The rows are grouped in 5 different ways at once. Each group adds its own fixed numbers to the row, and there is some noise. The rows also spread widely along 16 directions, which tell nothing about the answers.
In the rows, zero is written as 128.
Known rows, each followed by its group in each grouping:
[121 138 144 152  90  88 104 134 107 110 140 116 131 142 169 180 174 139
 103 126  53 114 148 138 142  62 133 112 122 121 110 154 127 140  89 109
 108 127  93] | (3) q_655 q_156 q_2 q_173
[121 131 122 143 149 140 148  87 172 109 148 149 121 115 151 135 157 137
 152 138 141  92 128 136 122 162 120 163 114 130 123 116 129 159 180 126
 140 116 129] | (0) q_219 q_420 q_448 q_25
[ 87 123 146 140 120 103 107 108 139 124 182 116  89 131 150 158 187 131
 125 135  93 104 147 119 126 116 102 132 109 152 105 123 128 172 148 126
 141 114 105] | (0) q_307 q_258 q_396 q_821
[135 187  92 138 117 102 127  78 151 193 117 165 150 107 161 171 160 193
 117 163  89 114 122 124  93 153 130 155 163 130 111  86 119 123  80 148
 101 151  76] | (1) q_219 q_420 q_396 q_955
[ 88 170 107 124 168 158 114  78 169 136 115 161 141  79 174 169 174 202
 139 148 134 123 121 177 137 152 194 105 113 107  86  82 143 136 162 137
 127 134  95] | (4) q_564 q_258 q_744 q_955
[161 219 115 145 120 146  89  58 146 177 102 102 141 101 149 142 178 157
 131 126  95  75 143 114  67 147 137 114 103 160 126 120 121 159 134 141
  88 103 128] | (1) q_917 q_156 q_448 q_173
[106 120 115 123 134 122 132  80 168 177 141 130  97 112 148 156 135 164
 137 135 142 198 142 166 130 111 131 112 165  80  97  89 153 165 106 101
 142 135 142] | (4) q_564 q_156 q_744 q_821
[ 88 134 150 124 154 109 113 119 130 132 166 131 119 121 131  92 185 129
 157 141 121 108  95 107 160 148 132 140 105 154 136 108  88 138 157 174
 132 137  96] | (2) q_352 q_258 q_2 q_25
[106 148 125 131  79  90  90 158 102 169 131 131 120 129 186 159 212 153
  90 144  95 119 114 136 163 118 144 122 130 148 154  90 109  86  91 194
  95 155  74] | (2) q_307 q_156 q_447 q_173
[131 182  79 128 141 131 104 106 124 164 104 134 127  75 160 144 132 195
 117 126  80 130 121 127  94 115 146 137 155 130 100 108 122 130  50 123
  83 140  88] | (3) q_352 q_156 q_447 q_25
[125 126 104 123 175 142 137 109 149 113 156 123  97 117 112 133 106 122
 132 106 112 164 156 155 101 123 109 169 140 143  87 161 149 146 113  75
 132 105 147] | (1) q_917 q_258 q_448 q_821
[129 126 150 118 152 140 119  97 116 115 145 126 106 143 117 128 155 116
 126 128 172 155 141 150 150 132 141 130 127 111 113 137 128 129 152  97
 150 117 167] | (1) q_655 q_258 q_2 q_173
[106 150 137 134 157 105 149 106 112 129 136 126 156 117 123 123 167 129
 157 145 109  69 136 114 119 163 151 158 103 142 135 131 105 104 128 144
 129 100  91] | (2) q_219 q_156 q_448 q_25
[127 109  93 129 157 112 188 126 146 153  99 141 168  91 142 151 117 151
 156 125  87  95  91 138  86 159 106 199 154 119 125 139 155 130  83 106
 117 105 119] | (1) q_655 q_258 q_447 q_25
[129 134 140 130 114 149  92 135 133 106 180 101  99 133 155 107 220 104
 132 141 145 115 136 118 130 131 120 120  86 189 146  82  84 153 219 156
 121 111 154] | (3) q_564 q_156 q_396 q_25
[142 107 114 119 148 139 135 112 127  83 132  87  89  89 142 139 124 153
 130 115 143 122 173 130 118  77 139 136 138  77 154  97 121 148 102 116
  98 126 161] | (0) q_655 q_258 q_396 q_25
[114 134 167 120 134 146 125  85 116 114 115 122 137 141 134 129 114 134
 126 108 118 149 105 139 175 133 155 100 117  89 138 162 137 112 134 133
 130 141 123] | (0) q_917 q_156 q_447 q_25
[120 124 157 121 156  90 135 104 132 104 157 121 159 148 123 132 145 144
 139 164 103 119 163 154 135 123 151 133 126 112 143 119  88 102 144 138
 148 112 113] | (4) q_307 q_258 q_744 q_173
[105  74 139 130 152 109 173 110 145 102 162 123 113 137 107 103 129  87
 172 112 137 145 126 124 150  91  96 150 121  75 135 151 129 179 111 109
 149 108 147] | (2) q_219 q_258 q_2 q_25
[111 133 142 125 152 134 138 111 108  92 131 105 136 126 124 149 133 129
 125 126 112 112 160 143 113 122 153 136 107 123  98 151 138 111 124  93
 127  89 131] | (1) q_917 q_156 q_2 q_25
[118 127  85 131  82 143 153  95 175 140 130 143 119 117 154 159 143 122
 114 117 132 123 129 136 114 132  89 124 127 122 116 107 164 168 134 140
 133  90 118] | (0) q_219 q_156 q_447 q_173
[167 108 115 130 105 134 163  77 188 137 174  95 155 176 101 104 131  67
 148 142 141 199 183 155  98  81  82  88 120  86 130 128 112 183 151 103
 150  63 191] | (2) q_219 q_156 q_447 q_25
[156 124 108 171 150  67 141 161 131 161 154 129 180 137 156 152 252 138
 163 193  94  65 143 135  66 117 125 207 144 167 144 107  83 151 108  95
  91 114 143] | (4) q_917 q_258 q_396 q_25
[ 78 155 115 121 129 112 122 111 105 124 140 156 117 108 116 142 144 117
 105  99  81 122 120 110 154 103 133 106 127 111  68 166 127 138  55 128
 127 115  47] | (4) q_352 q_420 q_447 q_173
[ 87 101 140 121 159 122 152 141 122  82 144 174 175 146 145 144 135 145
 134 153  95 158  84 166 184 139 169 148 144 129 106 152 124  90 148 119
 139 151  91] | (0) q_917 q_258 q_396 q_955
[ 87 147 118 121 142 144  70 149 103  94 158 113  70  96 146 113 163 138
  99 103  90 154 123 118 169  83 148  98 102 154 118 125  97 132 111 170
  92 162  87] | (1) q_219 q_258 q_448 q_955
[152 196 119 128 109 159  67  77 140  97 163 124  68 115 155 122 155 161
  92 118 138 147 148  94 130 115 116  91 141 140 107  97 101 176 144 133
 118 150 117] | (1) q_219 q_258 q_448 q_25
[124 169 103 144 130  99 128  98 129 189 125 154 153 119 122 157 189 127
 118 135 105  99 136 134 106 131 128 145 111 123 113 138 129 119  72 140
 107 106  88] | (1) q_219 q_258 q_447 q_173
[146 157 107 113 127 124  95 151  93 129 125  77 131 127 158 135 138 170
 103 138  73 154 151 140  98  96 135 125 173 156 123 118  95 101  75 107
 103 128 140] | (2) q_307 q_258 q_744 q_25
[124  64 117 135 151 119 138 137 141 103 151 126  76 109 138  90 148 108
 172 102 153 153 105 122 167  74 102 163 137  76 174 120 115 194 104 132
 105 159 165] | (0) q_219 q_258 q_744 q_173
[ 86 143 131 152 149 103 107 110 127 104 144 145  86  85 168 141 181 167
 148 114  97  72 107  95 136 113 121 161 118 118 104 122 127 200  96 127
 109 147  80] | (4) q_307 q_156 q_2 q_25
[162 151 147 160 135 130 120  51 193 182 116 139 108 136 168 162 183 140
 162 109 148 114 116 152 135 137 112 148  99  79 184 140 148 191 150 138
 115 157 172] | (4) q_307 q_258 q_448 q_821
[114 132  91 123 158 129 161 137 114 154  74 128 179  88 144 144 130 150
 160 119  75 101  76 140 108 149 154 165 131 131 141 144 133 108  89 135
  88 122 115] | (0) q_655 q_156 q_396 q_821
[123 115 118 130 146 130 140 116 160 176 131 149 135 136 143 138 152 133
 139 130 125 166  97 166 128 145 108 154 147 129 116 144 143 145 124 107
 135 127 154] | (4) q_352 q_258 q_447 q_25
[126 170 131 116 112 126 121  80 110 118 130 124 149 120 149 145 131 179
 120 153 106 146 129 112 125 135 153  85 168 112  78  99 112 141 113 102
 141 130  90] | (1) q_655 q_156 q_744 q_955
[129 104 152 120  64 118 117 168  91 110 157 112 103 173 162 149 160 107
  83 125 119 176 121 119 185 103 109 117 163 141 144 132 120 104 115 135
 124 147 128] | (0) q_564 q_156 q_448 q_25
[123 142 118 140 119 146 122  93 149 133 123 111  99 103 165 138 157 139
 146 103 117 117 124 120 115 104 113 113 128 103 112 124 140 198 113 105
 122 122 140] | (2) q_219 q_420 q_744 q_25
[149 160 139 142 132 113 124  88 156  95 183 165 108 157 139 151 154 131
 115 132 120 121 154 125 134 148  90 178 137 152 118 136 114 149 162 116
 146 129 103] | (4) q_655 q_156 q_396 q_25
[125 170 155 113 168 120 119  68 104 131 150 104 125 125  82 106 152 116
 145 117 134 120 160 103 124 121 141 108 116  99 118 141  96 142 105 116
 139 101 127] | (4) q_564 q_258 q_744 q_25
[ 96 146 121 122 182 111  89 127 108 141 149  89  99  90 116 134 158 146
 116 126  81 135 184 158 110  76 157 132  96 136 110 126 111  97  77 132
  92 115 119] | (3) q_564 q_258 q_2 q_25
[147  96 135 121 114 159 159 114 132 101  82 105 117 122 170 160 106 136
 127  84 156 144 116 147 158  93 140 122 125  41 182 140 163 132 104 118
 107 137 178] | (1) q_219 q_258 q_744 q_25
[114 139 144 122 143 120 136  87 125 146 126 136 124 143 112 143 158 116
 128 113 146 136 133 144 163 117 143 127 105  83 141 148 136 119 102 142
 118 137 127] | (4) q_917 q_258 q_2 q_955
[128  97 112 126 106 148 151 151 151 108 113 127 103 126 163 163 123 103
 104  69 115 145 117 161 163  94 100 147 106  96 170 162 165 126 108 151
  97 130 140] | (4) q_655 q_156 q_447 q_25
[ 96 119 185 125 123 109 102 137  73 131 130 127  90 137 185 149 184 168
 129 140 130 101  81 111 184 168 145 170 145 155 162 113 116 103 143 148
 126 186 118] | (0) q_307 q_156 q_396 q_955
[ 73 135 143 106 145 152 114  67 102 127 108 107 111  89 120 117 129 147
 136 113 146 133 122 128 160 123 185  58 106  71 108 116 131 132 120 144
 135 115 112] | (0) q_219 q_156 q_447 q_173

New rows, each followed by its group in each grouping:
[164 151 106 117  67 157 119 142 118  74 138 120 114 157 169 148 141 121
  86 113 123 131 133 114 127 128  89 132 156 171 130 127 122 139 148 119
 126 109 139] | (0) q_307 q_156 q_744 q_173
[ 76  66 152 140 134  96 150 132 130  99 168  99 104 126 143 146 129 126
 143 129  68 115 146 129 123  95  99 154 126 135 113 146 142 162 126 103
 142 101 122] | (0) q_219 q_156 q_396 q_25
[122 136 123 135 194 117  99 138 112 130 131 139 137  99 142  99 136 172
 157 130  60 159  69 131 130 121 137 169 163 148 114 149  92 147  94 107
  98 176 120] | (1) q_655 q_258 q_396 q_25
[150 149 138 121 101 128 129  88 136 145 106  96 123 121 169 155  94 177
 113 117  69 115 121 123 105 145  97 128 175 130 137 130 138 136 119 118
 126 137 130] | (0) q_655 q_420 q_447 q_25
[114 112 158 116 157 127 121 103 121 117 139  69 115 115 143 136 137 166
 135 154 120 109 172 149 112 134 156 128 124 129 145 101 113 103 155 125
 135 109 161] | (0) q_307 q_258 q_448 q_25
[101 146  99 112 166 135 165  86 155 140 102 164 165  95 125 130  86 165
 149 111  94 142  80 132 128 150 136 141 153  93  96 146 144 142  83 123
 130 122  87] | (4) q_352 q_258 q_744 q_25
[106 104 129 112 126 121 160  81 173 162 142 137 113 126 133 149  90 147
 125 123 122 163 127 154 126 147  98 143 148 104 114 121 166 129 121 122
 159 111 125] | (3) q_352 q_258 q_447 q_25
[135 164  88 150 195 129 103  97 133 203 114 132 155  93 131 139 224 153
 150 166 155 129 158 182  79 126 183 148  93 105 103 101 115 124  86 104
  83 105 159] | (1) q_307 q_156 q_447 q_25
[150 110 133 143 153 112 149 142 138  84 147 131 139 159 150 145 175 110
 153 139 130 109 146 156 131 120 127 190 105 128 169 144 104 128 156 117
 118 118 160] | (4) q_307 q_156 q_2 q_821
[123 137 110 127 102 138 132 135 123 133 137 151 112 135 149 149 176 113
 107 115 143 136 111 125 150 137 107 156 128 140 121 124 142 129 119 137
 114 125 121] | (0) q_564 q_156 q_2 q_25
[118 178  87 108 116 176 120  67 151 119 156 155  94 110 113 134 175 112
  94 117 206 140 154 120 130 149 131  94  97 114  82  87 139 146 148 143
 135  96 106] | (1) q_917 q_258 q_447 q_955
[114 145 121 151 131 133 117  90 161 180 117 126 106 109 150 143 167 124
 143  96 104 104 100 130 120 138  89 153  92 133 133 147 161 181 126 143
 100 127 137] | (0) q_655 q_156 q_2 q_25
[148 111 126 149 141  89 106 139 123 140 148 107  64 109 181 144 181 180
 145 138 111 117 146 121 115  87 102 186 179 127 166 102 105 174  81 104
  96 180 155] | (4) q_219 q_258 q_447 q_955
[125 108 102 108  90 181 153 140 121 141  91 116 149 137 150 129 132 103
 112 105 146 184  68 139 149 128 131  81 138 110 127 141 150 132 124 120
 122 114 172] | (1) q_219 q_258 q_448 q_25
[ 80 123 184 122 138 126  74  97 104 164 124 100  99 129 151 139 178 152
 113 131 142 172 117 157 183 104 177  68  99  80 125 119 130 119 123 140
 124 158 147] | (1) q_307 q_258 q_2 q_25
[ 79 115 145 127 116 118 131 105 121 178 100  98 139 101 147 146 164 140
 137 124  95  99 102 134 138 126 156  92 110 109 136 125 151 130 111 156
 113 117 115] | (0) q_917 q_258 q_448 q_173
[110 131  99 111 122 127 139 103 139 157 131 104 111  86 126 142 145 140
 109 131 142 126 157 126 108 124 135 110 122 103 120  74 134 122  95 153
 113 101 115] | (1) q_655 q_258 q_448 q_25
[146 145 100 124 116 136 130 110 125 107 148 146 124 124 138 115 188 124
 131 146 185 132 124 111 150 130 152 121 133 100 145  76  91 140 133 148
 109 142 116] | (0) q_917 q_156 q_447 q_821
[ 90 127 107 121 202 129 153 104 148 155 122 133 141  73 115 121 146 148
 163 129 118  73 115 151 103 186 137 191  97 146 130 119 137 107 141 151
 123  98 115] | (0) q_655 q_258 q_447 q_25
[116 149 124 152 179 113 119  74 163 178 150 158 106 111 117 132 166 132
 154 114 116 120 125 138 120 134 103 182 112 118 114 158 142 172  94 117
 114 131 120] | (0) q_352 q_258 q_447 q_25
[104  87 163 137 120 110 131 130 118 132 134 109  85 131 167 159 185 127
 140 120 136  80 122 131 142 134 105 174 117 134 152 131 155 150 144 119
 135 121 162] | (0) q_307 q_258 q_2 q_173
[119 117 171 127 126 116 159 131 102  77  98 121 174 135 176 134 136 162
 156 142  90  67  73 110 156 154 159 134 140 117 171 132  94 112 165 144
 133 148 115] | (4) q_219 q_420 q_2 q_25
[ 75  80 146 144 123  65 146 134 141 114 198 105 148 134 122 155 178 106
 125 163  60 122 175 140 120  68 118 111  99 119  94 120 115 150 120 125
 139  79  87] | (1) q_655 q_258 q_396 q_25
[ 80  87 116 132 135 109 130 141 138 177 123 135  95 111 157 156 148 144
 120 117 109 163 115 177 152 106 126 149 136 113 127 128 160 124  84 138
 114 141 128] | (4) q_219 q_156 q_447 q_173
[130 124 118 127  77 120 134 132 120 150 111 135  92 129 167 157 146 119
 106  82 105 135  93 106 172  94  97 134 141  92 164 146 144 143  57 161
  85 168 106] | (0) q_352 q_420 q_447 q_955
[ 73  92 120 117 111 106 153 189  83 145 124  82 158 128 137 141 171 102
 124 140  72 112 110 132 113 126 138 128 112 176 115 133 126  90 107 134
 112  82 115] | (1) q_917 q_156 q_2 q_821
[110 130 148 120 122 136 107 134 110 161 114  95 137 137 148 139 172 124
 116 125 111 126 116 156 133 139 146 116 109 158 138 135 134  97 143 138
 117 112 151] | (1) q_917 q_258 q_744 q_173
[123 120 103 112 145 105 162 111 129 104 144 137 159 140 102 143 107 120
 117 136  96 162 166 154 118  90 127 123 154  84  90 156 121 119  67  94
 142  87 109] | (4) q_307 q_258 q_447 q_173
[136 154  88 124 134 150 146 114 151 127 115 130 155 111 132 132 161 105
 137 106 104 105 120 135 116 120 126 116  94 122 133 137 116 146 131 151
  98 108 119] | (4) q_655 q_420 q_447 q_955
[103  62 120 122 115 117 181 160 113 106 127 141 120 129 146 135 125 104
 138 104 124 136  77 114 164 121 102 180 153 107 146 144 154 138  88 125
 113 136 126] | (0) q_917 q_156 q_396 q_25
[128 152 125 135 203 115  94  84 146 127 148 112 115 105 125 129  97 185
 135 133  70 176 183 183 105  85 158 150 135 112 102 140 118 116  84  94
 103 142 125] | (3) q_917 q_156 q_744 q_25
[112 142 107 112 120 121 163 100 119  86 126 148 162 102 147 163 105 181
 115 147 105 142 129 111 122 120 154 104 188  75  57 103 136 135  74  81
 150 107  70] | (1) q_564 q_258 q_744 q_25
[131 218  86 121 127 131 103  62 129 141 145 142 135 105 107 129 167 145
 116 138 118 139 159 100 115 105 145  89 123 111  82  98  96 151  82 150
  97 117  73] | (0) q_564 q_156 q_2 q_955
[140 119 148 125  99 124 126 112  97 126 144 109 139 156 139 139 169 119
 126 156 140 160 133 127 129 114 137  95 162 119  94 122 115 151 134  73
 150 105 161] | (1) q_655 q_156 q_396 q_173
[126 136 152 137 124  90 144  94 114 118 160 137 113 152 144 180 162 151
 124 152 124 104 172 124 119 135 122 171 163 129 102 131 133 132 109  79
 147 121 113] | (4) q_917 q_156 q_396 q_955
[145 143 164 129 115 105 122 126 102 160 130 125 114 164 156 151 166 133
 117 122 119 126 113 128 150 152 107 171 164 141 152 147 119 104 114 117
 131 157 142] | (4) q_564 q_420 q_744 q_25
[ 71 156 131 128 166 145  77 111 135 143 145 144  70 100 156 154 173 155
 110 105 109 145 122 174 166 133 147 128 100 149  85 135 144 128 136 138
 122 159  97] | (4) q_655 q_420 q_744 q_955
[182 178 118 131 119  91 126  79 129 132 145 108 151 144 126 153 134 166
 113 165  97 121 203 122  73 105 124 139 172 118 128 107  90 120  84  99
 123 105 123] | (1) q_219 q_258 q_744 q_173
[135 128 142 137 134 114 110 128 141 126 180 119 149 164 135 148 201 112
 116 171 110 135 169 174 114 125 129 134 111 180 109 122 102 117 189 112
 144  90 150] | (1) q_655 q_258 q_396 q_173
[ 77 144 134  57 147 143 135 112  39  99 124  93  96  93  78  94 130 121
 103 114 191 108 142  84 171 156 188  87 121 102 140  86  90  46  92 183
 134 118  84] | (4) q_917 q_258 q_447 q_955
[109  67 140 124  81 102 171 125 168 120 159 117  96 141 171 173 131 137
 118 132 134 134 146 136 143 113  85 144 160 100 142  94 159 157 129 124
 155 113 133] | (4) q_352 q_258 q_744 q_25
[ 84 123  64  91 152 189 142 104 153 164 119 108 119  82 104 109 110 115
 124 106 149 199 121 168 108 134 133  79 128 120  57 113 163 145 114 110
 141  75 154] | (2) q_655 q_258 q_448 q_25
[134 125 112 138 120 121 128 116 124 104 139 107 125 112 150 122 167 138
 151 130 110 132 127 102 120  65 132 103 148  88 126 113 101 193  88 105
 110 127 132] | (2) q_219 q_258 q_396 q_25
[139 156 141 138 142 114 112 105 128 129 137 172 141 137 152 140 162 150
 134 143 110 155 101 138 159 132 150 154 148 119 123 133 110 123 120 127
 117 160 104] | (1) q_564 q_156 q_396 q_173
[115 170  60 145 181 143 107 139 124 167 132 161 137 101 109 110 203  96
 132 112 104 126 107 145 109 119 124 163  91 160  95 162 107 137  76 133
  73 119 113] | (0) q_219 q_420 q_447 q_25
[119  96  63 111  66 124 178 142 123 137 109 120 153 106 144 150 111 119
 111 119  98 165 111 124 104  82 105  90 177  90  83 112 154 165  52  97
 123  86 114] | (3) q_655 q_156 q_447 q_173
[114 122 123 111 144 129 135 126  96  91 149 142 108 111 122  78 146 114
 151 108 145 115  69  71 151 147 109 149 139 121 130 127  93 162 112 132
 135 142 108] | (3) q_307 q_258 q_447 q_25
[108 129 149 129  86  96 158 110 139 133 143 123 145 145 170 173 155 150
 126 152  88  88 122 120 131 163 119 131 144 146 137 115 132 117 153 141
 162 114  86] | (2) q_219 q_258 q_448 q_821
[136 170 112 126 102 108  83 130 110 142 182 131  68 144 117 121 168  95
  84 100 107 164 155 111 150 102  85 142 141 171 113 142 108 131  77 149
 110 138  91] | (2) q_655 q_156 q_448 q_173
[128 113 114 139 134 105 156 114 104 155 115 156 138 120 149 150 167 154
 143 148 156 134 107 128 135 132 145 164 182  73 110 117 142 138  53  80
 116 145 125] | (0) q_917 q_156 q_447 q_25
[103 135 111 111 158 162 118  90 140 142 109  95  83  68 139 149 124 153
 134  91 118 113 151 153  96 114 138 131 107 121 118 121 163 141 119 120
 112  97 155] | (3) q_564 q_258 q_396 q_173
[115 102 155 122 108 135 155  99 141 123 107  96 159 141 133 177 128 100
 111 108 113 144 160 185 156  84 167  66  73  57 147 158 161  99 132 143
 127  86 146] | (1) q_655 q_258 q_448 q_173
[100 113 154 121 100  91 117 120 118 142 165 105 133 148 139 140 141 137
 116 154  70 157 137 133 134 105 124  95 156 150  94 133 113 132 122 113
 154 113 110] | (3) q_352 q_258 q_448 q_173
[102 134 129 118 171 109 101 125 104  93 192 143 106 118 138 120 181 163
 130 186 141 138 150 142 134 144 174 149 157 160  82  74  72 103 158 104
 147 147  99] | (3) q_917 q_420 q_396 q_821
[ 97 107 154 125 125 125 128 133  98 116 150  76 129 131 146 134 186 123
 142 150 106  88 139 119  98 127 131 110 137 165  91 119 110 160 162  82
 148  87 154] | (4) q_917 q_420 q_396 q_25
[149 133 110 131 154 111 124 120 107 122 159 119 119 136 116 120 147 133
 125 151 129 157 171 133 111 103 123 158 160 124 115 127  94 122  81  89
 117 121 141] | (0) q_219 q_156 q_447 q_25
[152 178 148 106 145 133  88  82 101 185 106 127 109 121 150 125 173 185
 125 157 177 125 123 139 141 181 177 130 167 128 157  78  85  81 136 149
 124 170 150] | (4) q_352 q_420 q_447 q_173
[ 73 142 154 148 170  88 105 104 104 142 157 130  94  93 146 167 230 155
 130 149 158  64 187 148 147 122 194 152  79  95 118  93 130  94  96 140
 116 125  74] | (2) q_917 q_156 q_447 q_25
[117 113 147 130 154 137 126  99 158 123 164 136  50 119 152 155 149 137
 130 117 171 154 163 160 157 133 122 178 115 114 139 111 161 130 151 130
 130 144 150] | (1) q_564 q_156 q_448 q_955
[113 134 111 110 144 122 111 117 121 162 154 102 100 111 111 120 126 137
 106 130 112 181 156 132 116 107 122 121 150 136 101 115 116 120  74 127
 115 118 128] | (1) q_352 q_258 q_448 q_25
[ 95 171 120 130 132 121 107 110 112 137 150 125 141 125 124 137 198 126
 113 147 109 100 143 123 112 130 149 102 110 153  69 121 104 134 125 121
 126  99  93] | (4) q_917 q_420 q_2 q_25
[137 164 130 134 125 133 104  81 129 141 143 116 111 140 125 159 162 129
  93 125 138 142 181 151 133 104 144 107 115 104 116 136 135 113 100 119
 112 120 131] | (0) q_917 q_258 q_448 q_25
[ 77 138 137 118 114 148 111 103 165 167 129 124  92 105 159 138 151 134
 127  84  87 134  72 131 157 149 101  99 104 147 135 132 154 162 163 181
 132 140 104] | (4) q_564 q_258 q_447 q_821
[111 143 111 165 115  87 114 101 188 168 174 150 123 120 161 178 221 143
 118 151  96 111 166 152 115  87 114 126 101 116 106 105 130 181 109 140
 112 114  86] | (4) q_352 q_258 q_447 q_25
[115 129 111 131 178 112 100 115 171  98 190 130  91 104 133 132 149 156
 124 147  98 145 196 175 116  90 134 150 125 149 107 107  99 136 142 130
 123 116 112] | (4) q_352 q_258 q_447 q_173
[145 168 123 107 194 110 136  80 107 175 130 132 147 131  79 133 103 150
 121 140 113 172 166 155  97 146 139 172 166 113  96 158 122  66  51  85
 133 112 127] | (1) q_564 q_258 q_447 q_25
[109 163  82  96 102 178 133 102 122 126 117 159  95 104 133 114 132 112
 101  82 180 136  74  95 151 167 108 114 125 116 101 106 140 140 114 155
 129 126 101] | (3) q_307 q_420 q_744 q_25
[ 88 165 158 128  77 124 101  93 131 210  95 105 143 130 165 159 156 145
  99 106  73 118  86 127 147 148 132  82  91 136 145 128 156 109 118 195
 103 134  85] | (1) q_917 q_156 q_744 q_25
[ 88 162 118 115 116 131 141  85 148 179 127 125 146 115 140 183 137 155
  96 141  94 110 155 158  93 181 121 130 122 163  80 118 170  86 134 136
 147  71  89] | (0) q_564 q_156 q_447 q_25
[162 133 130 117 119 145 137 119 123  84 130  98 130 131 144 108 126 133
 134 124 123 112 120 101 125 134 120 136 148 138 169 120  99 134 150 136
 113 132 151] | (0) q_917 q_258 q_448 q_25
[110 115 122 114 154 114 135 102 133 191 138 110 141 120 108 117 147 128
 146 154 118 156 134 151  96 139 125 131 144 138  99 122 123 129 111 107
 141  90 153] | (1) q_352 q_258 q_447 q_173
[117 123 135 122 158 116 131 112 116 142 151 118 143 135 119 130 177 134
 136 161 147 141 148 154 123 136 148 126 143 120 100 112 109 126 131  88
 152 105 149] | (4) q_655 q_258 q_744 q_25
[ 84 109 114 102 125 119 137 128 106 153 122 123  95  90 136 133 144 149
 116 125 144 113 109 117 141 147 138 147 152 130 138  83 139 102  94 164
 116 133 108] | (0) q_917 q_258 q_396 q_173
[160 147  63 118 125 141 107 137 126  51 157 130  90 111 128 104 110 135
 101 113 118 181 162 116 138  46 119 127 163 112 129 107  80 150  75 139
  79 144 116] | (0) q_219 q_156 q_2 q_173
